The same things were measured in two ways. Each way mixes the same 13 hidden numbers, adds some noise and spreads widely along 6 directions of its own, which tell nothing about the thing.
Some things both ways: the first way, then the second way.
[ -4   2   7 -12  -2   8   8 -14 -10  -6   2  -5  -5   1   6   7   3   0
 -10   5  -6   7  -5  -3  -9 -11]
[  5   6  -8  -4  -3   7 -14   4   4   4   2 -14  -1   6  22 -14   0   3
   3  -8  14  -4  10   1   5  18   2   5]

[  2  -4  15  19   3 -10  18   8 -24  -9   6  19  17   7 -16  13   5  19
  10  -2 -15  13   8   3  12  -6]
[ -2  -3 -11   9   7  -3 -11  -6  -7 -23  16  -4  12   4  -2  13  -8   0
   5  -6 -14  -5   0   3   7   4 -11 -20]

[ 15  -5   5  12  -4 -12  25   3 -13  -3   3  14   0  -4   1  -1  -5   6
  24  14   4  -7   9   7  20  13]
[ -6 -15   7   3  11  -7  20  -2  10  19  -4  -3   5   4   1   5   4  33
   8  -1   3  19 -18  -2 -14 -19  -8   1]

[  8  -1   9  -1   0   9  19 -13 -17  -5   1  -8 -10  -7  11   5 -15  -1
  12  13  10   3 -13  15 -10  -4]
[ -5  -6  12 -14   4   8  15  -1   2  10   4  -7  -4   8 -17  -4  16  14
  15   5  12 -11  -9   2 -22 -20 -12  10]

[-13   4   8  19   1  -9  13 -15  -8 -14 -23  10  -4 -13   3  -4   7  25
  10  11  -6  -9   8   2   4  -7]
[  5  -9  10   8  -4  12   9   4   8  10  -1   2   3  -5   2   4  19  12
  19  -8   6   3   3 -11 -10 -12  -5  11]

[  3   0  14  -6  -3  13  -2  -2 -12  -5  -2   9  -6 -11   4  16  -8  11
  -1  16  -4   5  -3   3  -8   1]
[-11   1   0  10   6 -13   5 -10  -2   1   0   8   3  -2  -3  10  -9   2
  -2   3  -2  15 -13  10   2  -2  -7 -10]

[ 12  -1  -4  -6  10   8   1  -1  -4  19  14  -3   2  -2  -3  12   4 -14
 -13 -20   3   4  -4   5  -6  -1]
[ -6   0  -2  18   3   3   0   1 -11  -7   7  -1   7  -8  -9  17 -14  -7
   4  -6  -9  -1  -3   2   0   1 -10 -13]

[  8  -7  -7   5  -1   0  -2   8   1  17  26   9  -6   0  -6   2  16 -21
   1 -38  21   0  -8   9   6  -4]
[ -5  -5   7   7   1   0  -1 -10   0  -2   0  -2   2  -4  -4  -5   1   5
  -4   0  -6   8  -7  -3   2  -9   0  -8]

[  3   1   1   1   0 -12  29   7  -7   5  14  10  13   7  -8  16  -9  18
   7 -10  -3   2   4  19   3  -4]
[ -7   4   6   1   6   5   0  -9  -1   4   1  10  -3  -3 -10   6   7   1
   4   0  -2   3  -7  -9  -4 -13 -12  -2]

[ 10 -12  -9  -6   1  -2   1  13  13  26  17   4  12 -10 -11   4 -18   6
  12 -24  24 -12  -1   3  -5  18]
[ -6   5   6  -8  -4   7   7 -10   3  -7  -2  -9  -7  -2  -5  -8   7   5
   7  -5  -5   6   2   5  -7  -7  -9  -2]

[ -9   9  14  -1  -2   7   6 -17  -7 -12  -7   1 -15  -2   2   4  21  -1
 -17  13  -6  10  -1   5  -6 -12]
[  8   0   4   7  -3   6   3   2  12   8  -1   1   8  -5  10   3  12  20
   5  -7   3  14  -2 -16   0   0  -6   3]

[-13   6  26  -4  -1  12   7 -16  -7 -10 -26  11 -15  -5  -2  10  21   6
 -15  20  -8 -11   8   3  -2   2]
[  7  -3  11 -17  -5   4   8  -9  15  -2  14 -24  -5  11 -13 -26   2  17
  -2   6  15   8  -1   0  -5  -2  -7  -5]

[  9  -3 -20   1  -7 -17  11   3  15  18  11  15  -2  -3   3   1  -3  -1
   8  -8  13 -12  14   0  12  13]
[  2  -5   0  14   4   2  -9   7  -7  -1  12  -9   5   5   4   9  -7  -5
   2  -8  -3  -7   3  -8   0   6 -12 -16]

[ -8  -3  12  -1  10  24  -6 -17  -6   1 -15   1 -22  -7   8   4  16   2
 -23   1 -21 -12  -4   2  -2   2]
[  0  -5   3   5  -6  23 -22 -14  -7   1   1  -6   3  -3  11   6   2 -13
  -7   6  -8   2  -5 -13  12  -1  14   3]

[  4   4  -8  -4   6 -16  -9  14   6  12  14  15  10   1 -13   2   7  -7
   7 -23  -2 -16   4 -12   4   5]
[ -4   2  -2   7  -3   0  -1  -9   5   3  -5  16  -3  -7  12  10  17  10
  11 -14   1  15   2  -8   7  -1   6   8]

[  6 -12 -11 -21   4  14 -28 -12  18   5 -13   9   2 -11   4   7  -7  10
 -29   6 -25   0   4  -4  -9   6]
[ -8  -3   1  -1   6   1  -6  -1   0 -10   6   6   4  10  -6   8  14   6
   1   4  -4  -9  -8  -1   1  -2 -18  -9]

[ -9   1   0   2   6  -9   4   1   0  -2 -14   3  21 -13 -10   5  11  33
  -6 -16 -32  -6  12   1   9 -12]
[-8  4 -5  4  0  8 -5  1  1 -5  5  0  1  4  1 10  1  9  1 -8 -4  0  1 -5
 11  7 -7 -7]

[ -5  -4   2  -3   2   7   5   1 -11  -2  -3   2   9  -8  -1  13   6  14
  -2  -5  -8   9   6  -4   3  -8]
[  3  -4  -6   2   1   0 -20  -7   6  -2  -5  -8   2  11  17  10   5  19
  -2  -6 -13  15  -2 -12  15   8   0 -17]

[-11  -6 -10   2  13   0  -5  -4  -3  -2  -9  14   2   4  -8  -5  28   8
 -13 -34 -19 -17  12 -13  18  -7]
[ -8  -4   8   9   4 -12   2  -4  -1  11   2  -6   3   2   8  -6  -8   2
   0   5   7  15   1   5   5  -3   4  -6]

[ -8  -1  -2   6  -6 -14  25   8  -1   5  -4  -6   7 -15   0   5  -4  29
  25  -5   5 -11   5  13  10  -2]
[  2   9  -4  19  -8  17  -6  -4  -8  10   3  -2   4 -16   5   3 -23 -25
  -4   0  12   1   1   4   6  16   9  11]

[  5  -8   5  -7  14  14 -13  -4   1  15   1  -4   4  -4   1  12  -2  -6
 -18  -4 -21   1  -6  -5  -9   7]
[ -3   3  -8  13   2   7  -7   5  -9  -8   7  -4   7  -6   6   2  -6  -1
  11 -11  -5  -4   7   7   1   4  -2  -8]

[  7   1   4   3   5  -5  34   3 -24 -13  12  -1  12  14 -20  -2  16  -7
  16 -15   9  10   0  10  10 -12]
[-4  4  2 11  1 -4  6  1  2 13 -5  3 20 -7  3 13 -8 15  8  7  1 21 -4  3
  8 -1 -3 -3]

[ -2   4  -9   7 -21  -4  13   1  -2   0  18  -2 -16  -8   3  -2   5   7
  26  -3  22   9 -10  10   1  -9]
[ -3   0  -5   0   5   7 -14   6  -8 -13  21 -24   1  16   7  -4  -9  -4
  -9  -7  -1 -13   6   0   5  16 -10 -20]

[ -7  -1  13  11  -8  -9   7   9  -3  -5 -15  16  16 -21  -8  12   1  34
  19  12  -6   1  13   2   9   1]
[  8  -2  -7  20 -11  14  -8 -12   7  -5   0  16   7 -14   6  12   0  -7
   2  -2  -4  13  -4  -5  15   8   4   6]

[ -2 -20  -9  -9   0 -14  -1   9  14  14   1  15  21  -2   2  18   1   2
  -6 -19 -10  -6  15  -5  17   2]
[ 17  -8  -5  14 -15  15 -19 -17  -8   6   8  28   2  -8  -7  11  11 -24
  10  11   5  -9 -18  -7   6  -9   9   5]

[-20  13  -2   3   4  -6  24  11  -9   2   3  -4   4  -2 -12   6  14  24
  11 -18   7  -7   6   4   3 -11]
[ -1   6  11  -9  -2   4   8 -18  14  18  -5  -3  -9  -4   0  -7   4   9
   3   0  14  23  -3 -11  -3  -9  -2  13]

[ -1   2  12   8   0   0  13  -4  -3   5  -4   8  -3 -19   9   7 -17  19
  11  15   3  -7   2   6  -3  10]
[-1 -2  3 12 -4 10 -2  3  3  4 -4 -4  2 -6 10  0  1  1  7 -9 -2  6  8 -6
  3  1 -1  0]

[-11   2 -28  -8  -1  -3 -16  -9  15   6   5   0  -8  -6   7  -5  11  -6
  -7 -28   7  -3  -3 -11  -7 -15]
[  3   1   7  13  -6   5  -7   7  -9  11   6  17   3  -5   0   4   8 -25
  14   2  17 -14   8  -1   1  -1  -1  10]

[ -2   2  10  10  -7  -4   1  -5   1   8  -9  12 -13 -21  14  12 -15  18
   7  30   0  -8   6   0  -3  14]
[  8  -4  -4   4   1  10 -12  -3   9   1   1 -22  -5   2  18 -20  -6  -1
  -2 -14   9  -1  10  -3  -1  18   3   7]

[-10 -10  -1   0   1  -4   2  -3   5   2  -5  -1   9 -11   3   6  -3  11
   6 -14   4  -3  -1   3  -1  -8]
[ 13   3   2  16 -16  19 -11   6  -3   6   4   4   4 -13   6 -16  -2 -26
  10   3  21 -12  14   6   7  10  11  16]

Other things, the second way, with their names:
z_690: [  9   6 -10   8 -10  14 -21  -5  -1 -10   9  -7  13  -3  11  13  -5  -1
  -7  -2  -5   7   3 -10  20  19   2  -9]
z_757: [-12   0   2  11  -7  15   4  11  -5  -2  13   9  -2   0  -5  -1   5  -4
  12  -3   6  -8   6   5   9  -7   1  -2]
z_553: [ -4   6   4  16   6   4  -4  -8  -2  12   4   8   1 -13  -1  -1 -12  -9
   3  10  13  13   6   7   2  -3   4   4]
z_990: [ -5   4  -3   5   2  -8   5 -11  -6   2   0   4  -1  -8 -10  -2  -3   8
   5  -2   3   9 -10  11  -6  -6   1  -4]
z_626: [-6  0  2 15  0 -7  2 -5 -7  3  0 14  4 -5 -2 18  6  5  7 -3 -3 11 -7  0
  5 -5  1 -6]
z_58: [ -4  -3   9   1  -1  -4  13  14   7  10  -2  -5  -2   2   8 -23  17  19
  10  -2  21   5   7  16 -10  -1   2   7]
z_425: [ -5 -10   1  13   8   7  10   5   6  -6   0   1   6  -3  -3  15   2   6
  14  -7  -6  -1   4   5 -10   1 -16   4]
z_572: [ -5  -7   4  25   1  -7   0  12 -13  -7  18   3  12  -1  10   9   2  -5
   4 -12   2  -2   6   0   8   4   3 -12]
z_413: [-3 -6  8 19  0  2  4  4  2  2 -5  1  7 -8  0 14  6 17  3 -6 -8 15  0 -7
  3 -3 -2 -8]
z_131: [  6  -2  -2   9   0  14 -17  -6   6   2   0  -6   7  -3  14   2   5   2
   2  -2   7   3  11  -7  11  14   9  11]
z_507: [  0  -2   4   3   7   0   3   5  16   6  -3 -12   5   4   7  -7   0  15
  -3   0  10  10   3   0  -3  11 -15   0]
z_315: [ -1   2   5  -1 -12  20 -10  -7  -4   2   8  -1   6   1  -7   3   1 -21
  -3   8  13 -17  -1  -1  10  10   5  16]
z_536: [ -7  -5   8  -1  13 -11  12 -10   7  -8   6  -7  -3   8 -12  12   2  16
  -2  -6  -4  15  -7   1 -14  -4 -23 -13]
z_400: [ -6   1   4   2   6  -6  -4   1   0  -6   6 -21   3   6   9 -13 -11   0
  -5  -3   2   5  10  11   1  10  -5 -13]
z_959: [  4  10  -6   5   0   6 -15  -1  -3  -2   1 -20   6  -3   8  -9 -15  -9
  -4  -1  11  -4  14  12   5  27   3   4]
z_612: [  6  -2   0  25  -5   7   6   2 -15   6  15  27   3 -16  -2  22   8 -24
  18 -13   3  -6  -7  -9 -12 -13  -7   4]
z_522: [  8 -11   8 -15  -6  22  -7 -11  12  -4   9 -13  -2  10  -2 -16  20   4
  11   3   6 -11   1 -11  -4 -10  -2  11]
z_160: [ -2   1  -9  -3  -1   5  -5  -6 -13 -10  18  -3   8   8  -2  19   4  -3
   9  -6   0 -15  -8   3  -5   3  -8  -3]
z_731: [ -7   6  -5  -6   1  -3 -27 -24  -9  -6  -1 -14  -1  11  -9   8 -26 -22
  -4   9  -7  -8   0   8  17  13  -1 -10]
z_126: [-15   4   3   3  -1  -9  17 -11  -6  12  -3  10  -6  -7 -16  -4  -9  10
   7   4   5  15 -19  17  -7 -20   2  -6]
z_922: [ -8  10   6  13   1 -10  -4   9  -8   8  -1  -6  16  -7  22   2  -2   1
   4  -1   9  14  19   7   9  11   3  -3]
z_16: [  3  -5   9   0  -4   9   0   1   2  11   1   2  -3   1   3  -6  22   7
  18  -3  13  -3   4  -6  -7 -12   3   9]
z_105: [ -5  -5   0   1   3   3 -10  -1   3   2   1 -12  10   9  13  -4  -5  -5
  -6   2   5  -7   0   1   8  11  -2   4]
z_713: [ 11 -10   9  25   3  -4   1   4   5   4   3   4  19 -13   4   3  -1  -6
   9  -3   4   9   8  -8  -2   0  -8  -1]
z_361: [  2  -7  -3   9   2   4  13  10   1 -14  21  -5  11   2  -3   9   7  17
  14 -13  -4   1  -1  -4  -9  -6 -18 -12]
z_380: [ -7   8   0  -5   9   4   0 -18   7   2 -10  -1 -14   0 -16  14  -1  16
   0  -3  -5  13  -8  -1  -9   0 -17  -4]
z_347: [ -9  -5  -4   9  10 -13   9   4  12  11 -15   0   8  -2   0  -5 -14  18
   7   4   1  10  -6  18  -3   1 -14  -4]
z_167: [ -2 -11 -10  11   7   8  -4   1   6   4  -8   6   1   1  16  10   9  18
  16  -6  -7   7  -4   3  -6  -4   0   2]
z_630: [  2 -11   0   0   2  14 -19 -14   6 -12   4 -13   6   7  14   5   8  -9
  -8  -5  -6  -8  -1 -11   6  16   0  10]
z_508: [-13  -8  10  -5   8  -4  16   1   4   3   6  -2  -4  13  -7   2  15  20
   8   5   6   7  -6  10 -12 -14 -12  -4]
z_841: [ -2  -5  -5   8   9  -2  -2   8  13  -8   5 -23   5   4  16 -14  -8  14
  -3 -18   8   2  16   2   3  25  -5  -1]
z_958: [  6  -3   6   5   2 -18   1   9  -4   8   7 -18  11   6   2  -6  -7   3
   5  -4  16  -4   3   7  -4  12  -6  -7]
z_893: [  5  -5  10  -6  -6   5 -10   1   5   6   9 -18 -10  17   2  -7   4  -5
  -1  -3  12  -6   6 -10   4   7  -5  -5]

Some of these things the first way, each followed by its name:
[ -4   2   9   0   1   2   9  -4 -15 -13   0  -4  -5   3  -3  -1   4   7
   8  12  -9   2  -5  -4   0  -4]	z_160
[ 15  11   1  -4 -11   3   4  -4 -14   3   7  17 -18   1  -5  12  -2 -13
   8  10  27   1  -3   7 -13   3]	z_536
[ -8   7   0  11 -11  -8  15 -28 -13 -27 -24  21  -7   5  -9  -7  29  24
  -9   1 -10   0  16   1  10 -21]	z_507
[ -1  -3   5   9   4 -20   3   1   0  -5 -14  28  11  -5  -5   4   1  18
   6  -1 -19 -23  17  -4  17   7]	z_626
[-15   0   2   1  11   5   1  -7 -12 -23  -9   1  -8   7  -8  -5   5  16
   4   2  -9  -3  -7   1  -8 -11]	z_922
[  1   0   3  -1  -6   7  -1  10   3   5  10 -10  -3 -17  -1   6  -4   6
  18  18   8  15  -9   4  -7   7]	z_361
[  3  12  -4   5 -10  -9   1  -9  -4   9  -7   3  -5 -13  -4  12   0   6
   7   2  12   2   1   7 -15  -9]	z_380
[ 20  -6   2   8  -9   8  -2  -5 -10   2  16   2  -1 -21  10   4 -15  -7
  14  13  19  31 -10   4 -10  -2]	z_347
[  0   5   2   5  -4  16  -2 -15 -13 -12   3   0 -24 -13  12  -5   7   1
  -2  12   4  14 -10   0  -6  -9]	z_105
[ 11 -10 -16  -1  -2   9 -33 -16   4   8  -5  -1  -6 -10   3  -5  10 -16
  -7  -9 -10   6  -5 -21  -5  -1]	z_167
[  0   3  -8 -16  -4  -2  18  -9   2   8  -2  12  -3  -3   9   9   0   1
  -5 -11  11 -19  14  -2   5   1]	z_893
[  9 -11 -13 -25   8  22 -24 -18   3   1 -22   3  -4  -2  -2   2   7  -6
 -25 -14 -21 -16   0 -11  -8   1]	z_508
[ -1  -3  15  -4  11  24  -4 -15 -20  -7 -23   7  -8 -13   7  14  -6  26
 -22  18 -21  -2   3   1  -8   1]	z_630
[ 12  -8  18  -4   4   3   8   6  -6  13  14   3   6  -7   4  13  -4 -12
   4 -11  -3  -6  -7   7   4   7]	z_126
[ 13   2  16  -6   6  14   0   0 -18   4   1   0  -1 -15   5  23 -17   2
  -4  21  -5  13  -7  10 -14   2]	z_841
[ -2  -3  22  12   2 -10  -8  -5   1   0 -15  21  -5 -10   4   9  -2   8
  -2  23 -19 -16   5  -1   4  13]	z_990
